The rows are grouped in 4 different ways at once. Each group adds its own fixed numbers to the row, and there is some noise. The rows also spread widely along 14 directions, which tell nothing about the answers.
In the rows, 128 means zero.
Some rows, each with its group in each grouping after it:
[ 98  99  53  83 141 103 102 151 130 121 138 125 147 110 104 132 162 109
 137 142 121 126 117 119 100 175 174 159 123 121 187 107 138 185 120 109
 148 134 192 166 144 103 101 122] : N k_921 pefo lifen
[149 138 209  80 166 142 141 140 128 126 120 166  90 127 119 143  94 144
 176 130 151 118 125 142 144  66  52  71 110 162 178  61 157 129 192 124
 134 133  18  93 123 115  69  96] : D k_545 Ligab Pekem
[139 113 147 161 112 141 140  87 103 105 172 148 113  87 130  93 127 163
 131 106 121 158 143 160 117 105 111 101 185 146 111 153 156 115 138  99
 145 156 113  97 103 126 152 137] : N k_397 Reti Gedi
[175 152  93 194 140 150 110 106  96 101 149 130 168  96 173  78 159 180
 134 156  83  97 140 186 127 100 106 115 130 114  99 111 104 161 110 187
 127 145 109 117  92 163 172 110] : J k_545 pefo lifen
[125 105 153 121  93  73 144 143 112 104 129 118  96 157 133 143 136 105
 134 134 159 133 126 141 130 123 158 154 152 166 173 107 132 122 107  69
 134  91  84 113  94 160 122 156] : B k_570 Reti ruved
[153  78  49 134  85 114 146  89 102 102 160 123 121 119 180 132 109 157
  77 164 129 145 121 135  86 132 147 156 181 106 125 150 206  91 101 137
 100 202 180 128  77 129 189 111] : U k_397 Ligab Pekem
[115 208  84 119 202  99 147 148 115 151 133  86 151 166 124 120 124  59
 110 140  87 101 140 112 153 173 166 161 140  74 170 143  87 135  62  97
 126  95 109 136 140 151 216  96] : U k_570 nerig sika
[153  78 141 177  70 125 108 109 111 106 170 130  91 110 135 107  98 122
 164  49 129 176 137 161 114  89  94 125 130 150  71 135 145  73 185 116
 127  86 176 158 126 123  82 113] : B k_921 nerig ruved
[151 104 121 102 151 135 159 127 125 122 131 113 151 133  98 156 164 109
 124 158 162 138 135 117  82 157 159 105 137 140 147  97 118  99 167 144
 103 146 108 113 169  96 125 157] : D k_570 pefo Gedi
[105 124  56 131 130 105 112 109 128 112 201 184 126 109 133  84 123  93
  57 112  88 175 103 129  85 149 168 115 176 132 158 135 173 142 104 101
 166 166 158 130  93 136 119 120] : J k_397 pefo sika
[141 153 129 163 118 108  98 132 135 125 135 133 161 149 123 104 161  98
 111 115 112 118 127 132 131 140 143 150 134 137  97 133  91 107 126 143
 123  96 114 142 126 120 128 140] : D k_570 pefo sika
[116 148  91 129 134  67 179 116  92 177 120  54 117 200 147 181  87 133
 132 153 131  82 145 103 160 139 148 166 110 113 145 166  78 105 108 121
 108  82  58 123 123 158 182 103] : N k_570 nerig lifen
[155 148 177 163 158 132 139 130 118 129 160 132 100 143 139  98  83  79
 110  96  93 174 144 131 116 108 101  84 117 138  98 139  97 103 131 118
 137  81  76 107 123 169 138 126] : B k_545 Ligab Gedi
[108 142  90 146 105  89  70 142 139 125 121  90 186 156 152 114 193 101
 102 126 108 109 135 102 117 154 164 186 151 105  97 146  72 125 110 179
  99 134 206 186 154  90 177 132] : N k_545 Ligab Pekem
[131 195 199 141 155 146  82 152 173  82 128 162 130 125 168  51 147 128
 107 135 102 112 106 145 161  76  80  96 132 105 107 129 146 155 103 139
 108 132  95  87 119 112 118 109] : D k_570 Reti ruved
[172 119 105 154 133 139 122 152 116  97 161 154 101 106 138  89  76  96
 105 108  93 170 114 173  95 121  96  97  73 122 105 115 158 116 131 133
 140  98 138 145 104 167  90 109] : J k_570 pefo ruved
[110 111 127 155 140 159 103 150 105 137  92 145 168 126 101 106  93 134
 123 163 102 127 121 120 123 133  95 126  82 102 111 155 141 168 112 137
 181 123 119 175  57 180 118 111] : B k_397 Ligab Gedi
[126 126 128 160 125 137  89 129 123 126 122  84 171 101 127  96 162 161
 195 114 102 112 133 147 143 107 114 123 107  93 114  93  55 179 165 161
 136  95 162 161 176 111 101 125] : J k_397 nerig Pekem
[135 143 152 139 128 154 123 142 136 134 144 150 152 145 119 119 127 124
 111 128 129 135 122 118 114 115  98  73 114 135  89 148 124  86 169 175
 127 138  70 113 127 107 100 129] : U k_570 pefo Gedi
[148  98  73 146 109 129 134 127 120 134 167 175 144 134 100 132 122  93
  74 127 114 167 111 111  73 167 147 107  93 147  96 156 141  79 155 161
 131 129 145 141 118 115  65 136] : B k_921 pefo Gedi
[ 75 171 132 118 141  70 125 125 124 151 128  93 150 203 151 151 147 115
 119 141 146  84 135  79 170 121 158 148 178 121 164 132  78 130 135 140
 108 123  51 118 138 105 156 122] : D k_570 Reti Gedi
[123 136 148 115 139 131 112 131 143 118 148 162 128 122 129 112 132 125
 128 108 134 134 129 131 114 114  98 106 140 142 126 128 161 106 162 140
 117 163 123 124 139  84 114 107] : N k_545 pefo Gedi
[157  92 105 138 101 131 133 138  99 114 138 107 139 129 115 135 131 125
 137 130 130 140 132 139  95 127 127 127 119 125 110 129 120  97 147 139
 128 109 130 148 125 139 118 135] : U k_570 Ligab ruved
[132 201 142 103 214 158 126 153 157 116 138 153 154 117 123  89 146  90
  98 152 101 124 125 134 120 135 107  72 111 105 136 130 123 139 109 131
 121 153  99  89 146 113 154 111] : N k_570 pefo sika
[123 122  75 156 120  91 110 117  79 145 159 121 154 146 125 140 116 137
 160  99 111  97 147 136 140 124 119 166 137 137 136 128 103 123 162 156
 137 114 112 189 117 125 130  88] : N k_545 nerig Gedi
[131 129  62 187 141 105 132 102  80 135 179 101 112 155 181 104  63 116
  95 135  63 143 132 132 127 118 123 110 109  96 100 163  79 159  97 137
 154  79 100 132  87 206 149 101] : B k_570 Reti lifen
[107 153  98 113 175 129 149 100 123 131 168 160  90 142 154 101  50 102
  69 125 101 159 120 106 117 110  88  82 145  92 131 160 197  99 123 121
 121 166 117 116 110 132 153  64] : D k_397 pefo ruved
[113  92 156 140  86  84 110 123 131 117 129  96  90 165 170 127  96 137
 129 121 143 133 115 124 152 101 131 155 152 141 133 133 135 139 129 103
 134  86  97 128  98 147 115 123] : D k_570 nerig lifen
[ 89 122 136 167 101 107  68 122 138 126 134  55 157 141 177  92 155 174
 181 116  88 100 122 119 157  83 128 116 111  89 107 124  12 218 150 167
 135  68 142 135 184 126  92 121] : J k_545 nerig lifen
[150 117 109 140 140 152 126 106  98 122 151 164 145  86  75 106 140 132
 153 102 114 150 140 151 103 127 106 112 137 138 116 113 143 110 165 119
 147 125 142 152 138 114 106 116] : D k_397 pefo ruved
[143 136 117 151  96 117 144 105 116 130 146 108 128 143 154 121 114 170
 153 116 129 112 136 133 136 114 113 132 135 109  97 163 134  88 148 134
  99 126 108 102 138 105 127 105] : U k_570 pefo Gedi
[126 162 134 145 140 119 159 129 128 170 142 109 122 156 107 125  96  86
 118  92 111 154 139 101 122 140 132 101  97 114  97 156  91  74 153 136
 118  88 109 122 176 116 117 125] : J k_397 pefo Gedi
[189 106 195 171 101 159 135 121 122 110 107 125 113 105 106 106 115 146
 151 121 130 147 133 171 126 122  89 127  99 142  72 138 134  97 144 116
 131  82 115 121 116 144 115 143] : D k_570 nerig Pekem
[160 136 147  90 200 157 197 133  91 136 123 121  92  92  79 138  85 110
 174 114 140 156 161 153 114 143 110 100 116 114 175 102 171 110 153  70
 141 128 108 106 140 139 142 102] : J k_921 Ligab Gedi
[123 142 168 138 191 142 107 130 116 112 160 103 131 122 153  82 117 113
 139 120  92 157 140 126 132  83 106  61 161 118 145  83  63 180 153 142
 158 104  62 118 141 153 144 132] : D k_397 Ligab Gedi
[ 85 163 147 147 132 104  79 134 153 135 110 107 154 166 161  91 141 124
 107 136 108 110 119  93 162 105 134 148 163 102 114 152 106 156  98 139
 134 117 119 140 109 126 163 119] : D k_397 Ligab lifen
[140 155 198 118 133 148 178 119 158 143  72 101  99 159 132 132  89 151
 121 171 153 114 123 107 147 130  92 117  87  92  96 183 161  79 117 122
  73 129  89  54 141 113 148 111] : D k_921 pefo Gedi

New rows. What belongs after each?
[108 144 117 105 139 108 129 142 134 159 120 149 136 163 102 146 117  92
 116 126 120 125 122  88 117 144 124 127  91 122 138 141 121 111 141 125
 127 116 125 143 145 107  87 104] : B k_545 Ligab Pekem
[ 90 203 105 165 143  75 115 102 134 128 169 114 116 163 179  66 117  97
 107  81  75 132 140 120 161 129 145 156 184  91 114 182 108 128  73  65
 126  98 146 107 130 137 185  93] : B k_570 pefo sika
[158 156 116 206  92  92 100 128 113 144 143 120 172 149 130 101 161  94
 134  81 104 119 147 137 138 129 149 185 136 140  64 148  71  72 123 146
 118  74 148 174 112 129 151 139] : B k_397 Ligab sika
[182 162 141 152 193 161 167 119  84 117 134 136 127  81  88  91 129 114
 170 119  89 146 162 181 110 134  96  99 113 122 128 110 107 129 112  82
 146  93 109 106 136 174 171 115] : B k_545 pefo ruved
[130  96  45 146 150 115 156 110  87 126 185  87  99 148 180 130  65  84
  52 148  90 188 127 121  78 143 153  82 133 109 124 135 108 128 119 167
 139 134 127 130 106 191 184 119] : J k_921 pefo lifen
[166 137 157 105 147 134 149 113 130 106 120 134 115  90 133 104 141 186
 172 157 122 106 124 159 142 104 112 126 131 117 173  87 154 164 121  89
 116 132  96  73 135 112 108 118] : D k_397 Ligab Pekem
[108 144 143 115 123 103 114 136 153 121 110 117 127 160 169 122 134 124
 124 153 134 114 118 114 136 118 123 136 128 112 136 122 129 132 114 129
  96 140 134 111 135 111 142 115] : B k_545 pefo Pekem
[129 100 161 137 119 139 164  94 104 110 116  76  98 115 157 130 109 184
 184 154 151 126 142 152 134  78  92 104 145 101 131 119 130 139 135  92
 108 130 116  80 131 148 160 120] : B k_397 Reti ruved
[145 121 112 125 208 205 113 110 113  86 166 176 149  54 115  63 128 168
 135 157  81 152 123 163  97 118  79  35 125  98 142 102 154 205 156 137
 165 169 114  97 130 132  89  99] : D k_570 pefo Gedi
[ 72 162  71  94 139  50 140 135 118 158 132 112 129 209 151 163 114  87
 107 145 131  94 125  77 139 140 155 158 135 114 183 131 113 114 111 126
 101 127 100 140 134 123 146  85] : B k_545 pefo ruved
[190  80 143 156  61 107 137 139 136 103 122 114 109 138 141 131 126 105
 119 128 142 147 121 144  84 126 136 150  82 143  78 135 133  68 122 132
  78  84 165 123 135 133  97 150] : B k_545 Ligab ruved
[136 126 118 156 130 120 123 143 105 117 127 145 138 146 150 117 111 116
  95 162 122 129 126 137 128 132 124 145 133 137 134 137 159 124 103 144
 144 142  87 139  39 173 157 121] : B k_921 Ligab Gedi
[ 96 124  80  72 152  97 126 165  95 140 157 157 123 141  85 154  97 121
 176 125 119 101 110 122 141 115 114 115  87 135 226  77 132 182 161 101
 180  94  60 159 118 133  19  81] : U k_570 Reti ruved
[128 109 100 129 136  92 103 172 101 117 120  88 142 143 132 137 121  96
 152 133 136 120 143 147 127 146 139 174 115 136 161  85 110 148 130 131
 142 100 124 192 100 156 148 126] : N k_570 pefo Gedi
[154 103 187 111 173 187 133 135 128  87 189 158  97  63  97  86 122 116
 155  96 112 200 126 158  86  96  94  11 137 140 142  91 128 162 184  88
 169 118  93  76 170 122  65 147] : U k_570 Reti Gedi
[110 114  99  97 161 132 123 150 111 127 134 160 159 112  86 142 147 103
 118 148 134 135 117 131 107 146 143 112 137 145 192  76 144 149 149 141
 167 164 109 166 103 126 121 131] : J k_397 nerig Pekem
[101 120  93 133 155 127  85 156 109 110 114  98 148 137 157 105  97 125
 159 147 105 113 129 140 141 108  85 130  91  85 140 101 117 188 127 140
 145 110 150 181 106 167 127  82] : B k_570 pefo ruved
[ 62 144 168 109 160 149 119 126 126 126 108 115 115 126 120  99 113 133
 138 122 123 151 137 112 138 115  79  91 154 103 126 163 136 147 132  98
 156 152 127 120 126 135 176 102] : N k_921 pefo ruved
[138 100  53 177  97  84 138  90  80 155 164  88 162 144 116 130 153 153
 131 146  82 123 127 118 112 154 190 147 122 136 125 135  18 163 124 146
 158  57  91 135 141 165 104 158] : D k_397 pefo lifen
[192  99 146 113 144 157 151 152 116 112 111 160 125  83  72 140 143 112
 138 152 147 143 140 173  82 152 119 124  95 171 135 101 175 103 128 111
 136 134 123 125 103 141 136 145] : N k_545 pefo lifen
[169   8 113 153  53 140 160  99 108 116 154  95 108  93 100 137 110 146
 131 139 128 200 107 146  41 138 151  81  75 142  91 128  88 122 171 122
 149  85 153 104 156 163  48 185] : J k_397 pefo sika
[139 110 120 132 185 200 124 140 109 110 148 117 164  95 108 107 133 104
 112 150 108 176 138 132  69 136 103  44 125 102 100 120 107 134 162 172
 152 157 130 132 144 136 156 142] : U k_570 pefo Gedi
[129 147 172 109 126 102 115 167 153 101  89  52 135 148 167 123 173 131
 179 137 158  92 135 139 153  96 137 147 126 101 152  80  91 141 132 128
  78 101 129 111 177 105 138 137] : J k_570 Ligab ruved
[119 114 108 130 147 111 154 111  92 138 116  31 154 145 139 157 157 140
 203 135 152 111 174 124 130 135 152 140 150 101 144 100  51 131 163 116
 102 107 131 129 186 123 177 136] : B k_570 pefo Gedi
[114 189 145 130 150 141 119 115 137 111 140 200 144 102 128  75 166 131
  79 120 112 141 126 137 132 123 123 123 205 130 137 149 204 109  98 105
 145 207 127 108  78 103 184 118] : J k_397 Ligab Pekem
[160 164 127 129 120 107 109 152 175 114 133 137 106 128 160  87 107 106
 106 121  90 125 111 137 122 137 110 144  64  99  99 147 144 119  92 132
  77 100 183 114 165  98 102  99] : N k_545 pefo Pekem
[102  79 191  89 161 173 116 127 125  88  82 111 139  88 123 119 162 177
 170 195 161 139 125 148 115  99  97  77 172 133 185  53 137 210 148 114
 168 179  90 105 109 146 161 157] : D k_397 pefo Pekem
[144 132 134 183  90 100 113  94  92 118 150 123 108 157 189 110  87 178
 134 126 113 105 129 154 166  74  84 137 141 134 103 131 116 128 139 155
 131 111  58 124  70 158 132 100] : D k_570 Reti Pekem
[143 126 137 169 107 119 121 109 115 114 120 111 143 119 135  84 152 151
 108 149  97 138 126 138 125 139 148 153 158 121 113 145 102 150  83 110
 148 109 125 118  96 159 167 155] : D k_397 Ligab Pekem
[121 111 132  99 123 128 160  90 122 144 113 121 129 128 100 160 138 157
 153 135 168 115 135 115 129 134 128 138 160 121 149 125 162  87 166 112
 100 168 136 121 155  70 136 116] : D k_397 nerig Pekem
[137 160 163 160 110 139 136 113 127 132 109 120 139 125 122  97 136 176
 154 134 105 104 135 141 139 112  80 119  90 109  72 181  98 114 119 135
 110 106 113  96 146 125 131 110] : N k_545 pefo ruved
[134 102 147 148  95 116 124 116  93 119 121 110 132 107  91 119 152 174
 196 113 122 110 139 163 132 119 118 151 122 148 135 132  88 152 138  98
 152  83 110 138 130 142 111 130] : N k_545 nerig ruved
[ 82 111  66 120 160 107 139  98  94 136 197 146 105 134 125 119  77  98
 106 110  88 164 123 110 105 133 135  86 148 111 166 148 123 167 135  72
 179 123 119 124 120 156  99  94] : B k_570 Reti sika
[111 110 130 173  51  84 102 125 125 114 139 142 129 154 144  99 127 160
 100 128 116 128 110 133 131 136 140 160 132 157 104 184 129 131 102 118
 154 102  90 124  72 152  97 148] : N k_570 pefo Gedi
[128 101  77 143 107  89 114 175 114 117 104  57 165 173 142 145 153  72
  95 168 131 125 124 122  98 166 182 165  94 113 127 103  63 127 105 177
 112  91 153 181 129 165 162 159] : J k_570 pefo ruved
[124 132 127 133 181 155 132 107 115 122 153 118 127 100 121  98 110 114
 128 119 106 156 144 123 116 122 114  88 156  89 128 120 129 148 148 116
 133 142 149 126 156 117 149 111] : D k_397 Reti Gedi
[137  96 172 135  99 144 137 126 124 111  99 109 120 118 131 124 119 182
 153 159 152 125 127 147 123 120 100 120 108 133 111 148 146 131 137 113
 126 130  98  97 107 136 120 138] : N k_570 pefo Gedi
[152 122 118 170  83 116 109 149 151 127 105 140 170 148 108 111 155  94
  88 148 114 129 111 114  94 179 157 168  73 123  70 173 117  97  93 148
 105  95 174 142 126 122 101 152] : B k_545 pefo Gedi
[142 113 107 148 120 135 138 118 104 110 135 136 132 116 110 110 135 122
 122 131 118 151 135 147  99 144 129 125 128 129 108 145 139 110 117 101
 139 117 144 127 112 152 135 134] : B k_570 pefo ruved
[134 136 138 178 106 142 105  96 113 101 162 150 143 102 151  66 148 183
 111 116  96 139 133 151 125 111 108 109 171 127  77 190 134 133 123 127
 145 148 116 101  95 126 141 129] : N k_570 Ligab Gedi
[147 157 121  88 220 156 170 165 102 124 100 112 148 110  70 150 156  54
 126 159 147 132 163 147 105 180 137 134 139 120 172  99 148  93 107 118
 118 159 139 155 129 130 242 125] : N k_921 nerig ruved
[ 92  71  62 104 116 112 113 108 132 120 155 107 132 161 159 143  96 130
  81 171 117 128  93  80  91 122 126  93 106  82 137 141 123 156 151 183
 102 148 159 140 162 105  83  92] : D k_545 nerig ruved
[ 45 135 155  62 146 121 144 106 130 156  95 133 134 162 114 171 142 144
 153 143 179 111 138  77 138 118 106 109 181 126 172 131 159 113 171 103
 124 206 105 114 142  77 156  95] : B k_545 pefo Pekem
[113  94 135 115 138 142 153 132 129 132 129  93 112 130 104 141 105  78
 106 120 143 180 130 108  86 137 134  90 125 108 117 132 130  92 152 126
 121 128 167 141 164 123 144 140] : J k_397 nerig ruved
[ 78 141 159 135 120 140 134  88 144 139 139 104 125 136 126 102 123 159
 127  98 123 142 139  93 134 126 110  98 159  88  79 223 119 107 150  98
 115 141 153  93 180  77 143 111] : N k_570 nerig Gedi
[172  99  69 134 168 115 202 123  62 146 157  62 100 159 132 181  69  51
  64 153 124 190 163 128  61 177 149  97 113 133 114 128  77  57 129 157
 123 113  99 146 126 197 239 149] : N k_570 pefo Pekem
[150 213 177 152 173 166 149 144 120 166  90 112 157 152 100 114 110 101
 146 103 127 111 168 115 158 132  75 132 119  85  59 185 131  38 135 139
 103 123 103 138 132 110 205  94] : U k_570 Ligab Gedi
[142 118 138 109 141 130 163 122 126 130  95 113 130 135 110 141 117 118
 111 164 156 129 134 111 114 156 144 152 145 108 139 142 185  88 113 103
 100 155 136 116 118 113 172 128] : D k_397 Ligab Gedi
[120 190 183 156 137 164  87 114 145 132 126 178 185  96 102  79 217 166
 194  83 130 105 151 148 161  85  94 111 176 151  90 124 124 110 170 129
 134 152 121 118 139  64 123 126] : B k_397 pefo lifen
[ 93  39 126 126  73  98 120 107 110 112 128  69  97 146 158 152  96 159
 173 130 151 136 123 123 112  90 118 131 128 117 143 118 116 157 164 106
 126 104 153 143 142 141  96 111] : B k_545 nerig ruved
[149  80 147  74 135 153 203 153 140 139  74 131 101 146  76 189  82 102
  96 204 174 159 106 108  71 174 121  89  36 132 137 139 175  82 128 105
 114 134 104  89 125 145  94 151] : B k_570 pefo Pekem
[138 125 155  91 121 130 148 133 146 116 130 126 128 116  92 137 175 131
 144 138 148 132 116 128 112 149 158 119 143 137 160 121 129 118 135  85
 119 124 113  83 172  85 104 156] : U k_570 nerig Pekem
[ 73 146  96 104 139 104 125 119 127 125 128 126 147 165 164 139 139 157
 117 180 133  80 110  99 155 112 127 127 144  98 174 140 143 153 115 144
 110 168  99 108 109 113 131  88] : B k_921 nerig ruved
[135 169 135 106 123 101 158 112 136 121 165 201 106 156 137 139 137  97
  57 114 157 133 130 125 110 121 119 118 192 175 130 159 220  12 128 131
  83 210  88  91  96  81 179 109] : N k_545 pefo ruved
[137 149 176 140 137 121 122 149 128 147 105 112 126 148 109 137 121 102
 150 113 133 118 145 130 144 121 105 140 102 143 107 138 104 106 133 130
 128  87  99 147 126 132 151 118] : N k_545 nerig lifen
[107 132 135 104 138  77 133 121 137 104 157  99 116 159 158 131 163  99
 107 134 149 131 128 106 129 132 187 135 206 133 184 103 113 136 122 100
 103 137 101  91 154  98 153 153] : D k_570 Reti Gedi
[125 108 166 137 103 103  85 162 157 123 135 121 131 138 115 121 149  60
 161  71 149 161 131 127 115 112 138 133 124 159 113  81  97 102 173 115
 129  78 163 170 159 105  85 152] : B k_397 pefo sika
[151 151 131 131 151 122 162 116 113 132 146 142 107 105  88 105 108 126
 142 105  98 135 142 146 124 161 128 143 121 123 141 164 146 119 105  62
 133  98 126 109 144 129 133 106] : N k_545 nerig Gedi
[134 113 135 119 126 117 105 171 140 116 105 133 149 126 105 131 166  85
 121 139 141 135 125 139 104 150 157 147 117 151 148  89 132 138 121 133
 142 120 142 159 117 133 128 151] : J k_545 pefo lifen
[117  81 131  71  85 118 120 152 157 103  81 106 131 136 138 170 150 157
 161 162 206  92 122 129 111 118 115 157 110 122 140 108 196  94 162 135
  64 180 179 135 147  60 106 116] : N k_570 pefo ruved
[140 144 174 135 126 128 105 134 155 107 120 115 135 127 153  89 149 152
 150 131 125 111 124 130 149 103 116 129 134 113 124 123 122 142 135 138
 103 115 113  98 146  96 104 126] : D k_921 Ligab Gedi
[ 75 121 123 124 116  97 150 129 104 170  63  53 136 168 120 152  90 168
 156 184 120  90 115 101 164 146 135 162  77  78 161 151  80 188  97 109
 156  85  94 139 114 180 138 112] : J k_397 nerig Pekem
